Each cloud of rows lies close to a flat space through zero, with a little noise off it, and is much wider in some directions of that space than in others. After each cloud: how many dimensions does that space have?
(in the rows, 128 means zero)

[[159 122 100 163 143 134 166 129 142 122 153 139 123 147 102 156 111 108
  117 139 126]
 [135  96 100 123 121 126  79 136 112  87  93 141 131 116 139 127  99 132
  128  85 144]
 [117 137 163 144 117 143 199  91 135 181 115 138 127 120  47 114 124  92
  110 122 121]
 [130 188 127 119 102 121 124 149 131  92 121 103 149 149 153 114 132 119
  125 136 114]
 [104 130 163 118 119 150 147 108 139 155 108 138 128 123 105  99 123 146
  133 102 113]
 [133 181 163  91 133 168 155 115 156 159  99 131 107 122 142 105 141 133
  153 109  77]
 [ 92  93 155 170 117  70 143 118 101 158 136 127 166 129  73 116 104  87
   84 170 162]
 [126 127 126 145 150 112 140 172 162 113 152 140 162 135 159 106  61 110
  152 165 105]
 [146 152 144 116 138 134 161 166 161 116 112 143 150 116 146  96  68  97
  163 123 111]
 [149 144  79 142 142 109 115 166 137  93 179 117 138 130 172 150 128 109
  147 178 128]
 [107  85 131 111 132 139  75 147 134 110 112 145 133 123 169 107 100 186
  156  87 129]
 [137 156 126 141 132 113 148 157 137 113 163 112 148 160 150 136 125 126
  127 165 123]
 [133 134 144 143 158 141 205 124 150 181 196 122 108 122 105 150 166 132
  142 174 131]
 [100  32 118 112 164 160  39 111 135 140 106 175 102 103 174 114  99 213
  160  75 100]
 [126 122 121 122 144 155 138 143 155 130 159 135 118 114 149 127 125 163
  164 124 120]
 [180 125 128 148 136 101 172 157 118 101 131 123 136 150 114 157 104  90
  109 129 179]
 [119  98 149 123 141 134 130 126 128 152 142 133 116 118 133 129 135 158
  142 123 140]
 [167 201 110  99 106 103 147 190 131  76 123 106 152  80 158 114 118  52
  173 146 166]
 [107 134 106 148 114 129 149 103 135 148 142 136 138 103  74 120 125  89
  121 150 110]
 [129 124 151 133 136  84 108 111  92 152 107 117 125 152 130 140 145 102
   81 157 132]
 [ 79 171 121 122  77 104  78  98 100 121  99 102 154 128 120 102 157 106
   92 146 108]
 [ 95  67 164 119 128 153 103  89 112 158 116 136 102 139 115 130 159 215
  112  77 144]
 [163 120 143 130 165 139 173 182 164 113 157 140 133 144 165 132  83 151
  165 126 132]]

9

[[191 131 139 171 129 134 151  74  93 103 135 142 106  93  97 124 126 112
  145 168 130]
 [ 95 160 117 142 108 186 108 160 117  93 163 150 184 149 155 209 108 134
   35 179 138]
 [163 103  85 146 106 173 135 117 123  78 146 132 130  98 112 143 135 137
   98 161 133]
 [116 168 209 112 185  93 141 118  77 176 101 157 131 186 129 101 111 119
  195  78 104]
 [120 128  93 117 127 169 101 130 167 123 142 111 142 149 145 153 139 106
  101 154 129]
 [140 122 149 140 148  96  85  98 159  75 125 161 139 150 124  96 141 103
  138 129 135]
 [158 124 102 112 139 139 163 110 122 143 124  85 102  97 118 125 146 128
  161 113 113]
 [135 157 174 139 145 157 151 141  90 128 158 150 149 125 135 141 138 121
  137 114 110]
 [ 98 115  94 101 188 143  92 151 151  90 148 131 165 166 152 167 145 107
  126 127 139]
 [133 165 140 114 124 159 136 117 107 161 130 110 142 147 133 125 116 132
  113 117  93]
 [129  89 123 143  73 100 166 128 133 162 153  95  94  90 114 145 142 126
  132 148 161]
 [ 95  91 112 102 132  93 142 151 138  96 122 121 118 124 123 144 144 154
  133 105 162]
 [108 141 135 110 209 134 111 161 114  85 160 150 181 152 154 157 146 116
  138  97 114]
 [ 86 120 130  95 150 100 148 152 168 128 110 103  93 115 141 162 164 135
  170 106 155]
 [108 146 188 119 153 144 123 113 114 165 124 164 144 225 134 124 127  86
  165 119 125]
 [130 146 144 152 143 104 102 119 105 128 160 141 172 144 137 136 107 108
   99 151 121]
 [124 192 118 173  73 197 111 121 128 189 124 123 131 137 150 183  82 102
   52 227 124]
 [106 183 129 130 105 183  94 126 165 157 138 115 153 166 161 165 119  97
   72 178 117]
 [100 149 141 159 135 126 115 162 125 123 139 157 138 117 147 175 118 125
  111 162 150]
 [143 104 128 135  52 119 137  75 142 132 107 119  98 151  97 112 121 130
  104 163 157]
 [153 149 113 140 127 132  91 117 122 124 131 126 163 120 130  82  96 136
   85 123  85]
 [126 128 141 141 137  80  74  89 151  74 162 136 173 159 131 127 131  97
   90 150 142]
 [115 113 153 101 128 112 128 134 155  95 131 133 135 140 126  99 159 138
  143  75 127]]

11

[[133 147 108 159 136 101  78 116 164 130 182 109 130  95 136  87 153 116
  119 128 160]
 [128 193 128  78  75 115 120 125 131 115 119 104  90 113  76 123 123  87
  119  90 128]
 [107  96 200 133 158 114  68 151 125 101 125 173 120  88 147 142  79 140
  124 155 127]
 [147  81 182 216 122 193 147 155 112 131 128 134 141 141 114 160  83 145
  124 134 132]
 [101 139 122 164 153 157  97 159 153 137 132 108 151 129 109 114 137 112
  146 113 138]
 [118 166 133 106 145 125 124 153 126 128  87 118 134 138  90 152 155 116
  131 135 170]
 [100 139 178 136  58 180  69 114  76  96 179  84 160 152 163 174  73 113
  111 169 162]
 [ 93 170 159 107  93 124  98 133 112 116 156 125 162 112 131 135 126  60
   62  88 106]
 [119 154 147 181  92 190 159 114 116  88 104 120 165 100 158 104 113  99
   69 131 146]
 [151 119 178 117 150 130 112 161 131 161 126 123 115 127 136 144 175 156
  119 130  97]
 [149 127 152 113 101 163 127 149 109 154  89 144 178 154 106 151 102 128
  108 156 127]
 [ 89 153 114 135 113 140 126 120 110  81 147  63 123  63 137 113 101 127
  123 143 169]
 [ 80 119 163 109 182 135  49  91  96  99  78 155 100 128 138 122  81 113
  205  81 168]
 [142 117 138  71 108 131 118  92 120 162 165 124  88 133 120 168 131 112
   71 214  91]
 [131  85 169 121 132 117 143 122  92 180  70 130  80 125  91 114 138 134
  162  90 108]
 [119 101 131 170 130 196  65 101 117  94 135 129 140  83 123 145  70 131
  131 138 169]
 [102 108 120 188  94 102 154 120  71 156 164 104 164 111 115 170 123 106
  175 173 176]
 [165 101 152 115 140 162 174  89 115 136 169  95 134  98 112 146 102  99
  139 121 112]
 [135 154 112 153 134  67 134 142 137 104 139 144 100 147 113 119 149 117
  117  41 163]
 [106 117 151 130 105 139 123  96 123  61 123 131  93 112 137 127 109 101
  135 101 142]
 [147 103 141 132 103 174 157 155 111 120  89 129 141 147 107 170 151 113
  148  94 122]
 [144  70  97  81 127  68 141 135 108 163 156 134 151 143 124 102 112  28
   88 195 148]
 [167 120  86  85 109 108 118 128 105 149 152 134  69 120 160 123  93 101
  151 167 100]]

19

[[174 153  94 130 135  94 132  42 115 136 208  63 151 128 123 141 139  80
  132 129 123]
 [179 151  91 148 154 113 115 129 118 127 143 109 147  88 138 110 130 102
  137 114 154]
 [131 113 134 118 128 152 131 169 104 106 125 167 108  87 140 167 129  97
   96  91 147]
 [133 123 119 153 129 102 126 120 153 144 124 105 145 134 129  83 127 144
  158 163 112]
 [125 124 130 128 118 136 134 134 135 131 145 128 127 122 115 132 124 124
  129 120 123]
 [147 177 122 154 132 117 126 127 178 158 129  88 156 144  96  76 131 174
  177 130 123]
 [114 108 141 120 121 127 137 133 143 138 128 126 133 137 126 124 122 137
  139 145 109]
 [128 113 119 119 123 135 130 124 128 139 154 119 137 126 117 124 111 122
  138 130 122]
 [ 94  99 148 121 109 150 133 158 131 119 109 156 108 135 121 126 114 140
  122 138 111]
 [148 159 112 133 129  99 131  55 140 149 177  71 153 158 112 123 141 127
  146 136 118]
 [113 122 143 122 116 161 130 168 117 107 114 167 101 112 123 152 124 123
  102  98 138]
 [100 105 155 124 109 132 145 150 169 145 122 125 132 146 109 107 116 159
  156 155  92]
 [112 119 152 106 121 143 141 147 142 135 123 135 126 136 118 141 121 141
  131 125 115]
 [118 117 138 126 128 110 133 109 133 129 115 118 129 148 139 120 130 136
  134 161 108]
 [108  99 137 128 118 117 136 125 149 153 142 126 142 136 129 130 129 134
  138 144 113]
 [ 98 104 162 112 116 153 138 172 127 106  84 165  99 129 131 135 117 140
  117 136 112]
 [137 156 114 148 131 110 119  90 124 123 128 106 126 149 125 110 139 134
  130 138 131]
 [114 136 143 133 111 120 139 104 151 135 139 106 127 158 108 119 132 144
  141 146 101]
 [136  93 140 125 115 124 151 144 145 117 134 108 123 114 120  91  99 114
  159 180  74]
 [108  77 148 114 111 157 142 183 120 104 110 163 100 101 129 124  98 113
  123 145 103]
 [141 195 116 159 146 113 106 117 140 138 104 124 139 141 128 120 165 162
  126  95 170]
 [137  99 125 123 128 152 128 170  88  83 114 166  94  80 146 139 110  86
  100 121 134]
 [113 113 160 114 125 134 141 161 137 118  91 147 116 127 137 131 124 140
  128 140 111]]

8

[[150 132 139 126 121 139 171 123 136 134 138 142 126 140 105 122 137 124
  122 126 121]
 [ 80 125  48 141  98 124  56 159 164 139 122 116  99 124 139 116  72 154
  121  62 138]
 [111 116 124 130 109 133 130 110 124 113 137 109 150 135 123 173 120 119
  139 135 124]
 [143 152 109 143 130  98 101 174 139 142 171 142 143 149 156  75 124 108
   97 127 171]
 [148 128 134 121 157 154 116  97 175 130 133 113 124 118  90 164 156 116
  146 122 126]
 [125 103 141 112 148 133 111 103 102 128  94 123 122 120 143 133 146 152
  136 143 120]
 [126 129 187 124 132 132 177 134  99 125  86 171  81  91 109 100 130 167
  128 119  88]
 [153 124  78 116 143 146  85 111 188 144 167  93 153 163 120 144 149 106
  122 115 167]
 [114 152 112 143 125 102  89 167 129 128 141 125 132 118 154 108 106 114
  120 128 148]
 [115 154  87 139  74 133 172 156 129 133 119 136 117 137 119  98  77 126
  130 108 110]
 [135 134 116 135 161 112  51 143 165 133 161 114 138 127 143 131 144 110
  117 119 164]
 [166 114 145 105 162 141 137 103 131 138 127 132 133 138 129 117 174 132
  123 146 138]
 [138 107 168 117 152 132 126 100 109 118 127 126 143 128 130 159 161 129
  133 155 126]
 [166 130 122 124 148 131 116 128 165 144 181 126 153 163 121 117 164 109
  107 127 163]
 [127 103 179 117 164 144 111  86 129 113 108 127 116 100 112 173 162 146
  142 130 111]
 [132 153 125 144 121 125 128 141 156 123 160 123 136 126 113 144 120  99
  131 126 131]
 [138 158 139 130 141 121 134 151 103 131  94 131 116  95 143  89 127 121
  141 155 119]
 [164  99 179  93 144 172 214  49 105 118  97 118 149 135  91 181 184 126
  160 182  91]
 [123 165 135 151  92 102 172 170 107 123 150 147 135 130 131  97  95 103
  117 140 124]
 [112 149 136 147 103 104 140 161 105 117 130 134 135 117 143 115 102 117
  125 139 122]
 [ 94 140 117 145 100 124 120 128 126 108 120 108 126 105 126 165  91 113
  150 123 113]
 [140 129 166 131 120 134 180 120 116 119 133 147 124 128 108 132 135 125
  130 139 108]
 [162 144 133 120 129 133 175 133 126 141 139 138 139 149 123  99 143 113
  120 146 133]]

7

[[147 132 122 111  75 156 110 127 168 107 140 146 117 194 156 134  74 137
  122  69 105]
 [144 148 151 111 183 137 172 106  83 125 120  66 135 157 140 101 128 114
   96 148 153]
 [ 86 125 138 163  99 166 133 168  81  75 169  91 152 126 165 186 144  43
  200 196  69]
 [ 91 117 115 136 193 133 144 128 123 105 144 119 132  58 108 121 185 149
  137 150 168]
 [133 121 118 116 110 176  95 142 153 134 112 147 113 159 154 116 109 118
  150 121 127]
 [113 130 148 139 183 107 172 134  87  50 152 107 142 127 139 139 141  80
  118 138  85]
 [139 101 130 140 128 136 112 159 110 118 106 153 111 139 127 116 124 101
  129 116  79]
 [128 101 126 146 107  92 107 106  95 145  99 175 155  68  50 105 134 188
  116 130 163]
 [103  66 169 164  84  93 134 138 105 114 116 151 128 107  73 131 140 124
  142 145  88]
 [147 105 129 148  95  80 138 112 113 141 122 161 187  54  63  86 124 167
  103 142 186]
 [143 112 117 157  55 148 105 104 145 180 114 131 118 112  85  92  99 228
  114  89 204]
 [138 114 138 126 172  97 130 114 160 132 153 105 102 149 118 113 132 147
   88 115 136]
 [122 147 115 148 147 118 134 123 137 120 158 108 128 105 133 135 135 145
  126 128 152]
 [131 144 114 147  74 135 119 138 151 156 108 154 126 105 139 121 110 141
  153 120 149]
 [135 125 131  83 119 145 118  93 101 123  89 171 187 117 100  91 113 151
  125 144 183]
 [153 136 118 146 177 118 100 109 118 112 102 156 107 138 116  81  97 165
  103 100 155]
 [ 84 130 122 184 128 106 130 141 152 127 169 110 120  64 126 154 165 128
  176 180 154]
 [176 142 109  95 105 148 114 132  94 114 106 165 172 158 139 119  84 108
  104  94 103]
 [146  83 119  80  49 117 138 157 165 175 131 162 155 107  95 150 148 130
   98  85  85]
 [139 141 125 128  80 134  91 136 103  98 137 148 134 188 149 180  85  97
  146 111  53]
 [123 109 136 140  78 144 109 112  64 109 103 156 177 107  85 119 110 146
  147 149 147]
 [132 133 141 155 148 132  84 113  78 142  97 117  87 176 122 132 108 136
  137 143 113]
 [101 120 165 127 123 130 208 134 157 128 121  82 100 126 143 120 153 113
  123 120 123]]

12
